There are 9 hidden switches. A switch that is on adds its own fixed numbers to the row, and there is some noise. The rows also spread widely along 12 directions, which tell nothing about the answers.
Some rows, each with its switches (1 for on, 0 for off) after it:
[ -9  42 -15  20  -3 -13  11  18   1 -18  17 -12  -1 -21  26   6  -8 -11
   2   0 -28 -11] -> 1 0 0 1 0 0 0 1 1
[  7 -11   0  -6  -7 -26  -9  30   5  19   7  37   9 -39   5 -10 -27 -40
 -13 -23  -5  10] -> 1 1 1 0 0 1 0 1 0
[ 14   5  21  30 -16  14  -9  24   6 -25  17   0  15  -3 -13  24 -28  -7
 -30  -1   8  14] -> 0 0 0 0 0 1 0 1 0
[-17 -39 -27   1  41   6 -33 -12  33  -3  12   1  17   4 -35 -20  26   4
  27   0 -10 -50] -> 1 0 1 0 0 0 1 1 0
[ -7  11  28  42   6  18 -13  10  -3 -20  24   0  20  16   6   0  10   5
  21  65 -42 -58] -> 1 0 1 0 0 1 1 1 0
[-39  -7 -17 -24  28  -4   3 -22  17  -2  19  11  14 -25  12  -4  10  -8
  17 -26 -26 -27] -> 1 1 0 1 1 0 0 1 0
[  7  -4  20  29   8   6 -35  23  15 -21   7  -3  -4 -14 -18  -8  13  11
   8  10   0   4] -> 1 1 0 0 0 0 1 1 1
[-10 -19  28  -1  10   5 -12   8  15 -20  20  19  30 -21   4  29 -42 -19
 -14 -26  -6  16] -> 0 0 1 1 0 0 1 1 1
[-21  27 -16 -51  14   1  10 -12  19  31 -14  -7 -35   0  47   8  16 -12
  25 -27 -18 -59] -> 0 0 0 0 0 0 1 0 0
[ 11  20 -16 -30  33 -12  -9  77  25  23 -15 -11   3 -12  26 -12 -25 -30
 -23 -41  10 -12] -> 1 1 1 0 0 1 1 1 1
[  1   7  69  -3 -15 -23 -13   7  45 -38  -9 -15 -12  -4  34  53 -29  15
  16   1  14 -20] -> 0 1 1 0 0 0 1 0 1
[-14 -13  43  15  36  -6 -30  38  13 -24   5  -4   8 -10 -10 -28  16  10
  34  10   4  39] -> 1 1 0 1 0 1 1 1 1
[  2  -6  29   5 -24  -3  -9  -7   1   0   9  39  -9 -54  18  32 -23 -24
   8  -6 -14  13] -> 1 0 1 0 1 0 1 0 1
[  6  -3 -17 -16  34  21  -9  14  36  36 -11  -1 -13  -8   5  16   1 -22
   2 -24 -22 -51] -> 1 0 0 1 0 1 1 1 0
[ -4  -3  -4  -6   2  11 -19  -1  17   5   5   7   0 -20   1  -8   6  -3
   0 -21 -22 -26] -> 0 1 1 1 0 1 0 0 1
[ -2 -13  21  32  16  23 -13  23  -2  -8   7  19  15 -14 -22  13 -14   4
   2   3  12  10] -> 1 1 0 0 0 1 1 0 0
[ 25   0   1  45  -4  71 -39  -3   5 -31   7  -5  -5 -31 -22  11  37  16
 -15  13 -38  28] -> 0 1 0 1 1 1 1 0 1
[-17  -8  42   2  19  19 -16  -2 -32  -3  10  43  18   4   2 -20   7   4
  10  58   9 -21] -> 1 0 1 1 0 0 1 1 0
[-25 -28  -8 -41  31  -7 -16 -10  14 -16  12  30  18 -31  15   0  -1 -15
   4  -8   4  18] -> 1 0 1 0 1 0 1 1 1
[ -4   7  42  17  -7  -8 -39  20   7 -22  -1 -28 -23  -7 -28 -38  29  30
  30 -18  36   5] -> 0 1 0 0 0 0 1 1 0
[-15  -7  39 -21 -37 -39 -49  23   6 -29  40  -3  11  22  -6 -59  -7  10
 -22   5  39 -19] -> 0 0 0 0 0 1 0 0 1
[ -1 -14  56 -30 -12  41 -19 -35 -11   0 -15  64 -14 -43  25  35  -2   0
 -14  15  20   9] -> 0 1 1 0 0 1 1 1 1
[ -2  23  -9  29  -4   6  -8  11   7 -10   3  -6 -10 -45  15  -1  23 -12
  27 -10 -52   3] -> 1 1 1 0 0 1 1 1 0
[-18  -1  46   1  -6  12  -7  -6 -17   8   5  36   2 -23  -5   3 -13  -4
  12 -13  18  -3] -> 0 0 1 0 0 0 0 1 1
[  4   0  -7   3  18   1 -15  22  24 -48  10 -12  25   7  15  14  -3  -1
 -12  33  -7   2] -> 1 0 1 0 0 1 1 1 0
[ -1 -19  11   8  41  -4 -11  17  29  -4 -33 -21 -16   5 -33   1  21  19
  55  -6  40   6] -> 0 0 1 0 1 0 0 0 0

New rows. What belongs after each?
[-16  17  24   1   3  29   5   2 -16  -7  18  28  26  -8  20  25 -26 -10
 -16  11  -5 -30] -> 1 0 1 0 0 0 1 1 0
[-16  14  30  27   1  49   1  -3 -37  -5   8  43   9 -33   5  25 -13   7
  -6  15   8   5] -> 1 1 0 0 0 1 1 0 1
[ 16  -1  -1  19  29  25  -6  43  34   3  -9 -13   3  -9  -5  33 -12  -7
  -2 -11 -12  -9] -> 1 1 0 0 1 1 1 0 0
[  7  14  42  16 -13 -14  -7  19   8 -31   1   4   3 -28  24  25 -26   0
  -5  16   6   0] -> 1 1 1 1 0 1 1 1 0
[  7  -6 -15  22   0  -7 -33  41  -2  -1  40  14  35   4 -12 -33 -22 -22
 -32  17 -19 -44] -> 1 0 1 0 0 0 1 1 1
[-14 -15  27 -14  36  23 -24   4  20 -28  17  12  34   7  23   2   9   2
  -3  42 -32 -24] -> 1 1 1 1 1 0 1 1 1
[  0  12   9  19  14  11 -19  38   0   5  12  -4   2 -13 -11 -12   0  -6
   2  -7  -1 -12] -> 1 0 0 0 1 0 1 1 1
[  6  20 -35  36  34  20  19  31  -6 -19  -3   1  16 -26  17  29  -3 -24
   8  11 -37  40] -> 1 0 1 0 0 0 1 1 0
[-11  -8 -16  14  20  12  17 -13   5 -16  -3  20  20 -16   0  42 -21   2
   2   0   3  -4] -> 0 1 1 0 0 0 0 0 0
[ 13   2  22  38  19 -36 -11  72  27  -3  -4 -13   4 -22  -3   3 -30 -17
  25 -11  -4   7] -> 1 1 1 0 0 1 1 1 1
[ -5  16 -32  16 -16 -20  23  -4   3 -13  13   3   6 -34  18  33 -38 -19
  -7 -20 -18 -18] -> 0 0 1 1 0 1 0 0 0
[  5 -26  66  22 -17 -30 -41  35  -1  -6   7  28   3 -33 -25 -22 -29   3
   8   0  41  14] -> 1 1 1 1 0 1 1 0 1
[-23  -9  -1 -41  34  34   2 -17  13  23 -10  34  -1 -14  21  27   0  -8
   3 -22   0 -23] -> 1 1 0 0 0 0 1 0 0
[  8   9   6 -15  19  20  -9  19   9   2 -14   9 -11 -13   8  10  11  -7
  -8   5  15  16] -> 1 0 0 0 1 0 0 1 1
[  3  18  30  31 -15 -12 -15  18  -9 -38  11   4   1 -20  22  -1   4   1
  12  36 -21  16] -> 0 1 1 0 0 0 1 1 1
[ 10  -9  17   6   9  -6 -19  14  24 -15 -17   1 -14 -30  -8  16   0  -5
  19 -17  19  34] -> 1 0 1 0 0 0 1 1 0
[-14   1  -8  11   2 -28   9  17   3 -15   9  -4  14 -22  -5   9 -34   2
   4 -26  26 -21] -> 0 1 1 0 1 1 0 0 0
[-17   7  -7 -11  31  20 -19   3  16 -34   5 -24   8  21  10 -11  32  25
   4  20  -1 -32] -> 0 1 0 0 0 1 1 1 0
[-16 -25  66 -42  26   9 -43  15  49 -26  14  -1  26  35  13 -12  22   1
   9  26 -12  -7] -> 1 0 1 0 1 0 0 1 1
[ 11   3  21 -16 -17  -6 -37  12  40 -41  12 -33  -7   2   8   3  -1   4
 -25 -23   8   3] -> 0 0 0 1 0 0 1 1 0
[ 19 -11  69  -6  15   2 -25  46  11   5 -23  20 -13  10   6   2  -4   1
   7  32  35  27] -> 1 1 0 0 0 0 1 0 0
[ 10  15   8  11  -3 -12 -16  39  17 -13  10 -18  -3  -3   5   7 -20  -8
 -13 -17   7  -7] -> 0 0 0 0 0 0 1 1 1
[ 22 -27 -31   7  23 -38  -7  15  36  17 -30   8 -22 -26 -23  14 -12 -15
  22 -11  25  -3] -> 1 0 1 1 0 0 0 0 0
[ 28 -23  52  -8  -8  23 -46  27  10   4  -9  36  -3 -28  -9   3 -11  -6
 -30  15  29   6] -> 1 1 1 0 1 1 1 1 1
[-24 -11  32   3  45   2   4  14  16 -22   8  -1  20  -1  11  19  -5  -2
  33  13  -9  13] -> 1 0 0 1 1 0 1 1 0
[  1  -1 -31 -29   2  38 -32  -6  21  17  -5   7 -25 -53  -3  -4  25  -5
 -15 -61  -6  -5] -> 1 1 0 0 1 1 1 0 1
[-32 -13   2  34  10  27  -5 -12 -21  37  31  36  11 -41 -19 -20   9 -22
  32 -28 -64 -34] -> 0 1 0 1 0 1 1 1 0
[  0 -10  12  27  12  27 -20  -6  11 -28  -2   3   1 -16 -15  14  19  11
  26  19  -5  15] -> 1 0 1 0 0 1 1 0 0
[ 24   8  69 -17   6  11 -22  31  29 -19 -47 -11 -34 -13  22  24  16   8
  18   4  29  48] -> 0 1 1 0 0 1 1 1 0
[  6 -31   4  -4   8 -15 -16   0  16  -8  -9  27 -12 -36   0  24 -12   0
   7   8  27   9] -> 0 1 0 0 1 1 1 0 1
[ -6 -21   4  -5  19 -32 -34  42  16  -4  23   7  18  11  -2 -46   3 -16
  -1  16  -9 -10] -> 1 1 0 0 0 0 1 1 0
[-10  15  -6 -20 -20  37 -14 -24 -29   8   8  42 -12 -28   4 -14  20  -7
 -21  -7   8  12] -> 1 0 0 0 0 0 0 0 0
[-27   3  -1   3  28 -20  -6  51  20  10  23 -19  19  -3  -4 -36 -11 -16
  20 -53 -25  -6] -> 0 1 0 1 0 1 0 0 1
[-11  -4  28 -20   3  40 -20 -12   2  12   1  36 -10 -46  10  16   6  -6
  -6 -20  -2  -5] -> 1 1 0 0 1 1 1 1 1
[  6 -30   6   9   2   4 -53  26   0  -6  26  23  20 -11 -22 -57  19 -12
 -10   8 -21  12] -> 0 1 1 0 0 0 1 1 1
[  8 -25 -11   7  20 -16 -10  51  11  24  15  18  22 -12  -9 -10 -43 -34
 -21 -27  -7  -4] -> 0 1 0 1 0 1 1 0 0
[ -7 -15  38  -9  25  24  -1  -3  20  24  -5  35  -1  -3  12  43 -12 -20
  15  12 -12 -25] -> 1 0 0 0 0 0 1 1 0
[ 13  11  12 -14  36  39 -15  42  18  -6 -11   4  16  31  16   8   3   2
 -37  33   5 -13] -> 1 1 0 0 0 0 0 1 1
[ -8  10  37  -8   0 -21  -8  20   1 -44   4 -11  10 -14  28   2 -15   9
  -3   8  20  12] -> 0 1 1 1 1 0 1 1 0
[  8  -2   3 -32   8   5 -15   8   2  19 -24  35 -22 -24   4   1  -5  -1
 -20 -10  52   8] -> 1 1 0 0 0 0 0 0 1
[  4 -16 -18  45   4  22   2  -3   3 -12  23  26  34 -15 -20  37 -27 -20
 -16   3 -32  -9] -> 0 0 1 0 0 0 0 1 0
[-16  26  49 -20  -9  -1  -7  -5  18 -56  -2 -14   2 -15  37  32  -8  21
   1  -5  25   1] -> 1 1 1 0 0 0 1 1 0
[ 23 -15 -16  10  13  -5  -6  22  48  28  -8  13 -12 -12   2  38 -19 -32
   0   2 -25 -27] -> 1 0 0 0 0 1 0 0 1
[-15 -16  26  11  38  -4  -8  -1   2 -30 -19   1   0 -14  -9   2  10  27
  42  21  35   7] -> 0 1 1 1 0 1 1 1 0
[-16 -32 -29 -38  42  -8 -28  17  15 -21   8  15  33 -15  -7 -22 -16   0
 -25 -26  38  15] -> 1 1 1 1 0 0 1 0 1
[ 22 -16 -25   4   7 -20  -5  20  26  19  -4  15  -6 -21  13  20 -18 -40
   1   3 -28 -23] -> 0 0 1 0 0 1 1 1 0
[-10 -13   4 -15   8  12 -10   8  -9  -7  23  44  33 -26  27   6 -23 -29
 -29   2 -25  10] -> 0 1 1 0 0 1 1 1 1
[ -9 -32  19 -45   5  22 -36  -8  14  12  18  39  30  18   0 -22  -2 -11
 -40   2   2 -47] -> 0 1 1 0 0 0 0 1 0
[-16 -16  19 -23  31  10 -26  24   5  11   0  14  17  -2 -15 -31  -6   4
  -2 -29  29 -13] -> 1 1 1 1 0 0 1 0 0
